There are 10 hidden switches. A switch that is on adds its own fixed numbers to the row, and there is some noise. The rows also spread widely along 15 directions, which tell nothing about the answers.
(in the rows, 128 means zero)
Known rows, each followed by its switches (1 for on, 0 for off):
[154 138 192 120 141 148 154 123 155  88 108 133 112 113 126 171 171 115
 132 199 153 119 122  89 115  80 108 134  87 149 161 142 127 149 146]  1 0 1 1 1 1 0 0 0 0
[156  95 193 104 129 150 160  90  81 143 141 180 116 147 118 161 146 119
  79 142 188  89  74 117 107 114 122 133  66 133 148 155 103 139 142]  1 0 0 1 0 1 1 1 0 0
[175 129 175 148 102 127 144 147 137 112 171 126 170  89 136 113 161 144
 207 182 107 120 121 148  73  99 126 144 159 111 159 140 132 125 151]  1 1 1 1 0 1 0 0 0 1
[113 108 109 169 125 150 124 124  87 135 136 158 121 103 115  68 165 115
 203 118 120 130 156 143  78  66  98 123 153 120 172 144 107 105 121]  0 1 0 1 0 0 1 1 0 1
[141 114  74 138 155 140 140 137 107  97 152 151 160 113  92 161 141 170
 114 149 131 137 157 171 154 146 118 153 160 179 153 180 142 142 159]  1 1 0 0 0 0 0 0 1 1
[157  90 151  54  98 136 109 166 155  70 124 127 149 129 130 191 118 128
 135 125 131  71 110 118  59 175 106 134 149  92 167 129  62 155 202]  1 0 0 1 1 0 1 1 0 1
[180 106  83 148 149 103 127 122  92  85 189 147  92 108 136 165 150 105
 133  99 100  98 128 137  68 149 114 101 134 114 200 101 115 101 147]  1 0 0 1 1 0 1 0 1 0
[129 113 170 137 128 108 121  73 103 157 127 154 110 104 142 135 101 112
 149 138 124 161 113 125 150 134 106  99 122 168 150 104  92 161  77]  0 1 0 0 0 0 0 1 0 0
[118 114 141 128 140 157  87 162 127  98 133 125 123 104 134 109 167 121
 152 140 160 131 169 111  80 115 100 138 149  93 165 118 107 138 177]  1 0 0 1 1 1 0 0 0 0
[131 114  49 163 137 111 117 102  97  83 149 143 113  86 127 121 156 124
 189 110  82 112 167 150  78 106 113 119 156 146 179 121 113 100 134]  1 1 0 1 1 0 1 1 0 0
[154  87  92 121 127  56 102  51 104  92 113 125 132 122 127 131  88 141
 164 111 142  96 146 152 138 186 194 146 136 151 103 103 105 123 111]  0 0 0 0 0 1 0 0 0 0
[116 104 122 104 110 130  69 134  83 107 153 131  89 127 149 102 105 109
 144  76  90 112 138 150  96 199  96  91 157 118 183  99  86 123 143]  1 1 0 0 0 0 1 1 0 0
[166  82 156  98 136 118 113 131 177  62  62 125 109 142  89 160 127 126
 190 148 135  71 170 128 108 108 163 116  94 157 101 133  92 161 146]  1 0 0 1 0 0 0 1 0 1
[129 141 149 154 167 173 123 116 116 141 152 178 107  81 129 145 142 133
 141 159 118 169 122  98 125  89  85 105 136 183 171 146 124 141 112]  1 0 1 1 0 1 0 1 1 0
[158  96 141 106 105  94 170  78 119  93 158 137 161 102 124 175 126 129
 189 172  82  88 111 154  86 102 142 129  98 158 150 125  82 137 157]  0 1 0 0 1 1 1 1 0 0
[145  84 181  93 130 146 151 108 124 125 126 160 150 143  77 149 122 139
 149 162 168 104 104 135 115 121 143 140 105 173 117 180  80 144 156]  0 0 1 1 0 1 1 1 0 1
[151 101 118 118 171 124 112 140 156  77 166 122 128 111  79 170 140 130
 167 165  99 129 158 152 107 144 119 124 143 172 159 132 106 117 168]  1 1 0 0 0 0 0 1 1 1
[141 132  90 169 116 114 119 144 162  70  48  85 128 131 109 127 150 104
 196 160 152 119 179 140 132 116  99 120 156 143 151 141 128 130 138]  0 0 0 0 1 0 1 1 1 1
[105 133 190  94 135 129  86  41  85  70  99 122  92 113 147 115 128 130
 147 189 155 135 173 116 166 158 119 140  96 181 170 115 117 156 121]  0 1 1 0 1 1 0 1 0 1
[ 98 142 138 109 162 161  94 167 150 115 165 116 108 123  96 165 145 116
  93 163 150 160 145 120 129 161  88 119 118 143 147 125 120 116 189]  0 0 0 0 0 0 1 0 0 0
[168 144 138  94 115 109 146  90 110  99 155 143 111 135 164 197 107 138
  75 126 130  81  83 117 113 197 137 122  95 125 162 121 122 129 153]  0 1 1 0 0 1 0 0 1 0
[198  93 147 127 115  93 155 104  99 109 146 130 103 146 118 150 144 108
 129 116 124  87  80 145 105 151 120 115 120 132 174 131 121 114 109]  0 0 0 0 1 0 1 1 0 0
[136  78 169  95 129 120 116  87  83  59 133 123 110 119 111 114 130 121
 188 170  78 115 164 175 150 141 115 121 118 210 182 129 103 153 132]  1 1 0 0 1 1 1 1 0 0
[119 137 122 160 109  73 128 106 172 130 131 101 124 107 125 135  93 100
 206 156  93 154 145 152 114 148 135  88 130 167 117  96  82 125 127]  0 1 0 1 1 0 0 0 0 0
[147  68 176 121 157 134 145  81  64 157 213 178 154  99 118 122 155 126
 141 150 158 133  90 119  61  95 124 169 137 111 175 138  78 113 139]  0 0 0 1 1 1 0 1 1 0
[117 178 125 117 103 168 119 142 115  85 109 126  75 152 153 126 161 130
  84 123 147  81 131 118  99 157  93 112 100 122 167 158 141 116 180]  1 1 1 1 1 1 0 1 0 0
[177  82 125 141 142 109  87 119  97 112 182 134 175  88 103 123 138 160
 173 146 168 140 148 163 103 170 136 145 184 131 148 122 117 145 152]  1 0 0 0 1 1 1 1 0 1
[152  87 131 130 136 103  81 136 136 105 154 106 178 104  94 140 120 133
 173 159 179 150 154 157 109 186 123 134 183 134 139 114  86 148 173]  1 0 0 0 1 1 1 1 0 1
[148 150  67 143 147 138 101 149 143 106 134 150 134  99 118 185 135 181
  97 126 141 125 154 140 140 159 125 126 147 160 111 152 161 150 159]  1 0 0 1 0 0 0 1 0 0
[116  84 182  92 117 133 105 123 107  88  46 114  81 165 129 120 115  73
 115 125 165 123 130 118 173 168  83 123 128 147 181 126  87 156 104]  1 0 0 0 0 0 1 0 0 0
[167  70 183 110 157 126 136 126 102 124 209 141 131 133  83 133 157 119
 132 152 137 121  99 157  89 139 122 139 125 139 166 135  98 108 156]  1 1 0 0 0 1 0 1 0 0

New rows, each followed by its switches (1 for on, 0 for off):
[129 130 126 112 114 177  74 149 105 109 117 148  93 121 142 103 128 139
 143  98 125 103 150 119  91 161 100 107 154 122 165 147 116 141 153]  1 0 0 1 1 0 1 1 1 1
[130 131  71 151  72 106 125 120  75  72  54 132 166 115 185 133 139 160
 126 122 179  93 173 162 152 134 102 149 155 104 152 142 141 194 151]  0 0 0 1 1 1 0 1 0 0
[149 116 124 110  98 118 122 130 151  73  66 112 111 156 114 141 128 117
 159 130 141  64 137 140 107 147 136 124 116 134 126 148 111 119 151]  1 0 0 1 0 0 1 1 0 1
[128  91 125 120 152 126  85 136 107 115 132 155  93 109 124 156 107 105
 123  99 135 158 148 123 144 173  85  89 150 153 174  99  85 167 118]  0 0 0 1 0 0 1 0 0 0
[145 155 149  62  90 140 153 109 137  58 144 126 158 108 146 195 126 164
 137 191  62  75 102 142 110 147 120 157 115 164 165 164 131 126 182]  1 1 1 0 0 0 1 1 0 1
[ 82 126 123 125 106 145 121 105  93 108 109 141 135 106 141 117 138 116
 158 150 136 140 155 133 116 114  73 136 145 141 185 140  88 140 146]  0 1 0 1 1 0 1 1 0 1
[175 109 113 159 156 113 119  87  90 145 221 170 178  74 107 133 143 179
 150 149 169 145 121 148  81 143 154 154 171 137 133 144 123 120 145]  1 0 1 1 1 1 0 1 0 1
[146  66 167 109 120  81  83  89  95  62  97 102 123 119 130  94 125 114
 189 155 125 131 164 163 154 178 112 161 179 162 183 112 101 151  98]  1 1 0 1 1 0 0 1 0 0
[110  89 159 118 141 139 140 102  47  73 222 153 119  99 119 121 160 103
 189 179  50 132 163 190  96  95  82 105 102 176 227 115  88 116 173]  1 1 0 1 0 1 1 1 0 1
[115 168 155 142 125 193  88 177 145 184 127 147 118 102 135 122 138 142
 102 130 174 168 117  86 126 136  83 113 150 111 126 144 148 150 137]  0 0 0 0 0 0 1 0 0 0
[ 95 195 169 121 100 162 115  97 129  98 108 103  92 138 159 126 141 107
 136 195 140  95 141 115 110 127 116 108  56 133 136 127 140  96 180]  1 0 0 0 0 1 1 1 1 1
[168 102 137 116 123 140 121 112  86 109 150 168 157 100 141 155 141 160
 132 139 178  95 138 122  89 131 137 150 127 101 152 137 116 168 171]  0 0 0 1 1 1 1 0 1 1
[137 109  93  95 130 145 101 146 151  99 145 148 139  81 135 174 119 140
 162 104  77 113 114 101  72 134  98 119 177 128 171 120  84 128 157]  0 0 0 0 0 1 1 1 0 0
[179 126 103 179 107  97 143 135 103  98 116 128 148 123 146 152 161 129
 134 134 182 106 139 156 117 120 106 111 132  88 159 118 147 154 140]  0 0 0 0 0 1 0 1 0 1
[160 103 178 122 125  94  77 103 100  68 130 116 127 105 150 142 147 110
 172 170 179  96 190 141  96 132 133 119  91  76 153  59 110 170 165]  1 1 0 0 0 0 1 1 0 1
[144 133 120 119 116 127 132  60  72 118 171 175 131  83 156 127 129 161
 158 132  81  93 107 132  87 120 147 154 133 147 154 143 130 103 117]  1 1 1 1 0 0 1 1 0 0
[141 151 156 124 116 184 110 178 139 150 135 152 112 115 118 128 128 162
 123 133 129 144 121 120 136 153 102 104 145 163 128 173 143 166 142]  0 0 1 1 1 0 1 0 0 0
[146 111 185 130 142 103  91  61 102 102  96 120  86 129 133 120 132 100
 123 156 214 137 154 109 150 173 129 118  94 139 157  89 109 158 110]  1 1 0 0 1 1 0 0 0 1
[148 116 123 126 129 104 149  76 147 105 109 139 153 115  96 187 124 141
 138 180 168 111 125 137 130 132 148 140  98 191 108 150 103 146 154]  1 1 0 1 1 1 1 1 0 0
[161 173 139 146 100 164 141 169  96 129 124 135  72 168 158 128 166 128
  54 103 160  83 109 130 123 154  95 103  89  86 162 154 184 127 148]  0 1 0 0 0 0 0 0 1 0
[172 126 149 172  72 101 119 145 150 126  43  91 120 161 129  96 145  95
 154 123 222 104 107 129 116 163 100 121 159  97 141 138 127 132 114]  0 1 0 1 1 1 1 1 0 0
[101 159 136 153  93 114 100 112 142 102  52 105  87 128 182 106 102  77
 176 132 150 120 162 101 111 141 112  77 117 115 145  90  83 148 134]  1 0 1 1 1 1 0 0 1 0
[153 137 138 170 110 115 121  94 101  95 121 136 126  82 154 118 151 137
 208 172 115 108 177 150 112  78 135 102  99 149 135 108 143 160 133]  1 0 0 1 1 1 1 1 0 0
[106 142 164  95 120 164 136 115  97  89 125 120  63 174 123 103 173 115
  89 147 147  80 130 127 112 135 122 142  62 137 155 164 140  90 175]  0 0 0 1 1 1 0 0 0 0
[122  99 168  53  75 105 120 101 118  49  89  88 176 134 145 137 109 132
 168 183 131  85 124 145 127 176 124 188 157 136 158 146  83 142 174]  0 0 1 0 1 1 1 1 0 0
[162 142 188 119  74  96 128 140 172  92  73  70  84 162 157 121 136  74
 150 141 126  89  88 114 105 174 102 127 132  95 170 113 128  92 112]  0 1 0 1 0 0 0 0 0 0
[106 172  72 191 115 104 107  76  94  92  96 101  91 126 154  84 171 101
 149 142 171 109 159 135 115 125 113 140 123 115 155 119 166  53 125]  0 0 0 1 0 1 1 1 0 0
[102 118 206 123 164 159  88  86 119 143 142 148  63 113 114  85 130 105
 169 160 128 150 154 101 119 103 141 102  78 176 123 111 103 121 114]  1 0 0 1 0 1 0 0 0 0
[143  56 131 128 129  99 142  90  66 103 117 153 168 132 105 140 139 125
 122 142 221 114 149 163 135 138 135 163 121 131 147 140  81 174 156]  1 1 0 1 1 1 1 0 0 0
[104 126 138 127 107 156 122 146 121  94 100 125 119 136 126 102 154 118
 172 149 135  98 175 142  89  89 113 117 109 118 139 147 101 141 177]  1 0 0 1 1 0 0 1 0 1
[111 103  95 141 128 110 100 129 155  75  71 101 137 117 113 133 144  81
 192 141 172 127 178 116  83 114  95 125 158 104 168 102  62 128 157]  1 1 0 0 1 0 1 1 0 1
[174 143 113 118  89 140 139 109  75  98 157 168 131 108 153 122 122 204
 165 123  64  70 143 177 112 145 154 124 129 165 139 178 158 161 145]  0 1 1 1 1 0 0 1 1 1
[ 92 155  77 157 133 108 156  69  95  74 101 138 109 116 132 159 136 117
 130 170 114 149 160 158 180 123  81 119 118 209 184 149 127 124 115]  0 1 1 1 0 0 0 1 0 1
[114 121 104 140 115 150 149 180 159 103 110 138 195  89 117 174 165 135
 167 177 141 126 152 137  88  56  83 153 150 111 145 155 100 156 193]  1 1 0 1 0 0 1 1 0 0
[183  77 118 107 184 175 112  98 113 106 146 202 134  69  94 157 165 179
 148 127 123 105 115  85  88  89 131 180 167 172 172 174 130 129 113]  1 1 0 1 0 1 1 1 1 0
[138 141 163 103 132 135 103 110 193 125 102 117 127  96 117 191 108 123
 127 171 148 166  89  74 140 177  83 125 158 183 158 127  98 146 122]  0 1 0 0 1 1 1 1 0 0
[112 183  90 175 125 130  95 117 172 122 114 123 111  91 136 129 139 129
 182 147 138 134 168 111  88 113 121  93 123 133 119 108 126 110 150]  0 1 0 1 0 1 0 1 0 1
[150  65 177  77 140 152 104 145 126  92 140 136 112 135  89 107 151 115
 179 124 128  84 137 120  51 115 135 136 130 114 157 139  67 128 168]  1 1 1 0 1 0 1 1 0 0
[122 182 140 136  70 142 150 181 182 132  98 113 135 113 167 179  99 104
 148 149  97 134 104 112 109 129  77  58 125 126 144 123  92 173 164]  1 0 1 0 1 0 1 0 0 0
[161 122 131 125 125 104 102 104 114  63 162 105 108 114 116 122 151 143
 186 165  95  93 163 168 109 155 148 129 116 169 142 122 149 103 158]  0 0 0 1 1 1 1 1 0 0
[129 146 132 115 112 159 115 100 105  97 115 169  93 103 153 122 141 146
 186 125 100  64 164 107  64  68 152 103  76 116 127 128 118 135 149]  0 0 1 1 0 0 1 1 0 1
[142 150 173  91 116 161 112 123 118 114 144 144  98 135 139 153 131 151
  86 147 127 109 103 127 132 179 106 128 113 153 152 157 146 129 147]  1 0 0 1 0 0 0 1 0 1
[105 134 179 120 112 176 135 150 137 137 142 142  85 127 108 102 128 115
 200 156  37 124 133 149 112  81 106  73  90 196 131 155 109 124 138]  0 0 0 1 0 0 1 1 0 0
[115 143 158  97 115 179 127 167 152 128 158 148 101 109 128 139 121 118
 152 130  51 132  97 111  88 137  81  97 147 161 178 152  94 116 148]  1 1 1 1 0 0 1 0 0 0
[109 154 177 101 109 163 150 139 157 107 116 104  90 168 102 148 158  95
 106 178 146 104 102 121 108 140  87 115  73 159 155 164 110  98 189]  0 1 0 1 1 1 1 1 0 0
[144 153 104 154 119 129 108 135 102 111 192 123 118 100 137 117 157 139
 142 139  86 131 121 164 103 165  92 129 167 141 180 136 164  80 142]  1 1 0 1 0 0 1 1 0 0
[103 131  90 108 147 184 129 118 134 115 115 177 133  93 126 155 148 155
 119 118 140 121 124  76  87  93 105 162 150 131 161 168 105 117 152]  0 0 0 1 0 1 0 0 0 1
[128 111 144 112  94  96 112 131 144 100 128 106 166 129 112 131  96 126
 200 165 129 112 146 170 106 162 143 125 144 138 108 130  79 133 174]  0 0 1 1 0 0 1 1 0 1
[182 138 153 104  93 112 112  77 100 112 141 142 151  99 166 161 127 180
 111 149 160  86  93 121 114 183 145 166 134 121 135 136 157 143 139]  0 0 0 1 1 1 1 1 0 0
[ 96 118 145 122 146 167 115 115 102 177 174 160 136 121 104 106 152 140
 104 137 188 144 114 111  81 115 120 163 130 113 123 162  99 103 163]  0 0 0 1 1 0 0 1 0 0
[166 105 146 142  68  82 140 133  95 116 127 112  95 177 149  90 114  91
 152  86 124  67 108 186  95 189 139  83 112 100 146 114 101 117 139]  1 1 0 1 0 1 0 0 0 0
[117 153 152 159 123 164 101 130  91 127 116 131  58 141 124  91 133 115
 122 139 119 156 142 161 188 168  73  69 119 212 166 150 161 131 107]  1 0 0 1 0 1 1 1 0 0
[140 100 123 156 157  90 129 108 138 108 117 119 132 135  82 133 133 110
 169 167 167 141 150 152 136 134 133 141 143 167 131 143 104 115 126]  0 1 1 1 0 0 0 1 1 0
[123 167 151 165 109 128 105 148 185 125 116  99 152  99 125 121 141 112
 210 194 157 139 152 121  77  99 120 114 138 108 109 120 112 113 167]  1 0 1 1 0 0 1 1 0 1
[ 87 138 138 143  71 101 124 109 121 136 119 106 167 119 152 116 107  95
 183 166 158 137 136 150  93 136 103 122 140  98 136 113  66 128 167]  0 0 0 1 1 0 1 1 0 1
[127  95 208 124 148 114  98  83 140 135 152 116 121 102 104  88 124 106
 230 196 109 152 146 126  98 104 146 139 130 163 125 114  85 111 116]  0 0 0 1 1 0 0 1 1 0
[101 108  96 111 103 126 175  94 124 110  95 143 145 139 112 123 136 131
 157 133 124  79 127 134  86  84 153 171 108 137 119 179  84 106 157]  0 1 0 1 1 0 0 0 0 0
[164 112  99 128  96  59 102  88 103  40  85 111 147  85 182 145 112 143
 191 138  99 107 165 152 143 161 119 147 187 137 176 100 123 168 104]  0 0 1 1 1 0 0 1 0 0
[113 182  94 131  79 165 124 126 104 130 121 158 148  98 171 150 124 184
 109 132 136 103 134 136 123 139 113 121 118 138 119 162 149 165 177]  0 0 0 1 1 1 1 1 0 0
[ 91 121 137 134 140 162 121 111 146 132  83 146 131 107  96 114 120 128
 200 169 133 145 170 113 124  70 126 117 120 186 112 160  83 158 136]  0 1 1 0 1 0 1 1 1 0
[161 133  72 134 122 102 110 135 191  95 129 122 141 103  99 157 112 150
 208 124 119  90 159 127  58 142 183 110 140 131  85 127  97 115 176]  0 0 1 1 1 0 1 0 0 1
[151 125 145 120  93 145 162 134 129 113  98 152  81 146 141 128 129 116
 158 101  79  74 107 123  92 100 120  90  98 133 153 151 112 128 116]  0 0 0 1 0 0 0 0 0 1
[148  92 119 151 150  82  82  64  96 108 151 127 140  84 134 107 138 122
 168 139 170 145 137 123  98 159 131 165 186 125 165  96 105 102 109]  1 0 0 1 1 1 0 1 0 0
[151  96 195  69 133 143 118 117 105  91 178 140 114 117 114 150 128 125
 150 158  83 124 107 136 113 162  95 127 137 163 199 135  96 132 140]  0 1 1 0 0 0 1 1 0 1
[146 116 177 133 102 108 119 127 138 114  89  79 115 182  94  91 146  98
 147 160 204  98 122 156 129 168 136 138 109 125 115 144 127  99 150]  0 1 0 0 0 1 1 1 0 0
[192 155 191  99  79 122 141 135 164 104 148 129 162  95 164 194 120 163
 149 177 102 101  79 124 100 163 111 126 140 127 157 134 133 161 154]  0 1 1 1 0 1 0 1 0 1
[131 105 179 117 113 121 129  73  94 144 116 144 151 130 129  97 126 135
 142 161 193 118 116 126 122 135 148 191 133 114 129 156 111 121 119]  0 1 0 1 0 0 0 0 1 1
[190 125 100 191 149  85  91 147 115  85 152 107 132  98 123 147 173 120
 143 148 192 144 163 149 113 162 100 121 173 105 172  98 154 134 142]  1 0 1 1 1 0 1 1 0 0
[140 149  65 118  89 142 144 145 141  54  63 116 156 123 152 164 157 147
 134 139 148  66 142 116  94 122 108 180 155  94 165 173 140 123 180]  0 0 0 1 1 0 1 0 1 1
[155 119 170 134 122  99 181  58 119 141 127 164 109 123 131 187 117 105
 123 159 125 113  78 127 126 104 128 102  65 172 140 126  96 140  98]  1 1 0 1 0 0 0 1 0 0
[105 155 175  99 116 143 123  95 162 152 117 142 168  94 136 161  98 158
 127 191 169 144 113  92 125 134 152 162 118 149  82 152  97 157 155]  1 0 1 1 1 0 0 0 0 0
[184 115  96 133  81 105 134 135 106  86 107 139 151 120 162 140 120 159
 166 107 100  72 124 162 106 152 124 138 177 111 157 150 139 146 128]  0 0 0 1 0 0 0 1 1 1
[132 155 140 147 109 101 150 113 170  55  65  88  94 136 123 166 148  78
 175 194 118 109 153 136 131 107  98  93  85 177 159 122 113 127 144]  1 1 1 1 1 0 1 1 0 0
[163 118 151 149 117  79  90  94 162  71  76  77 135 103 117 113 154 109
 220 191 167 128 162 125 117 139 121 165 168 133 157 109 129 111 111]  0 1 0 1 1 0 1 1 0 1
[179 161 123 121 107 102 149  94 105  54 166 124 108 116 150 201 163 142
 112 172 109  73 130 155 108 155 111 121  76 139 183 122 162 123 171]  0 1 0 1 1 0 1 1 0 1
[131 166 162 116  94 111 133 127 204 150 120 112 120 120 150 192  91  94
 122 149 113 137  56  95  98 180  89  97 138 137 143 111  82 111 131]  1 1 0 1 0 0 0 1 0 0
[ 88 136 125 102 105 147 129  96  67  85 122 131 151 120 153 106 155 162
 132 172 119  93 161 159 135  97 129 191 112 128 138 166 150 120 165]  0 0 0 0 0 0 0 1 0 0
[140 102  30 184 124 107  94 142  90  75 109 137 134  96 144  97 164 134
 184  81 148 104 199 155  77 113 110 123 186  94 173 112 115 141 150]  1 1 0 1 1 1 0 1 0 0
[130  98  87 115 135 143 133 148 141  80  86 134 108 151  87 146 146 115
 119 105 139 117 127 132 118 156  76 134 173 167 189 177  92 121 141]  1 1 0 1 1 0 0 1 0 1
[141 113 151 137 144 117 107 104 162 118 170 122 139 102  79  99 121 144
 251 187  79 118 173 168  80 106 187 127 121 181  87 136 107  97 154]  1 1 0 1 0 0 0 1 1 1
[188  70 208  82 139 117 102 134 154  93 149 127  85 135 108 139 146  97
 173 119 119  76 101 101  46 141 130 119 118 102 168  97  79 112 138]  0 1 0 1 0 1 0 1 0 0
[140 140 184 105 149 152  75 145 133  90 167 109  57 133 126 110 182 113
 146 144 124  87 164 113  61 121 131 111  72  85 147  92 143  96 174]  0 1 0 0 0 0 0 1 0 0
[149 119  80 110  83  91 132  87 103  68 108 127 168 104 179 143 116 149
 156 119 117  81 109 130  89 171 118 181 200 108 189 143 101 119 142]  0 1 1 1 1 1 0 1 1 0
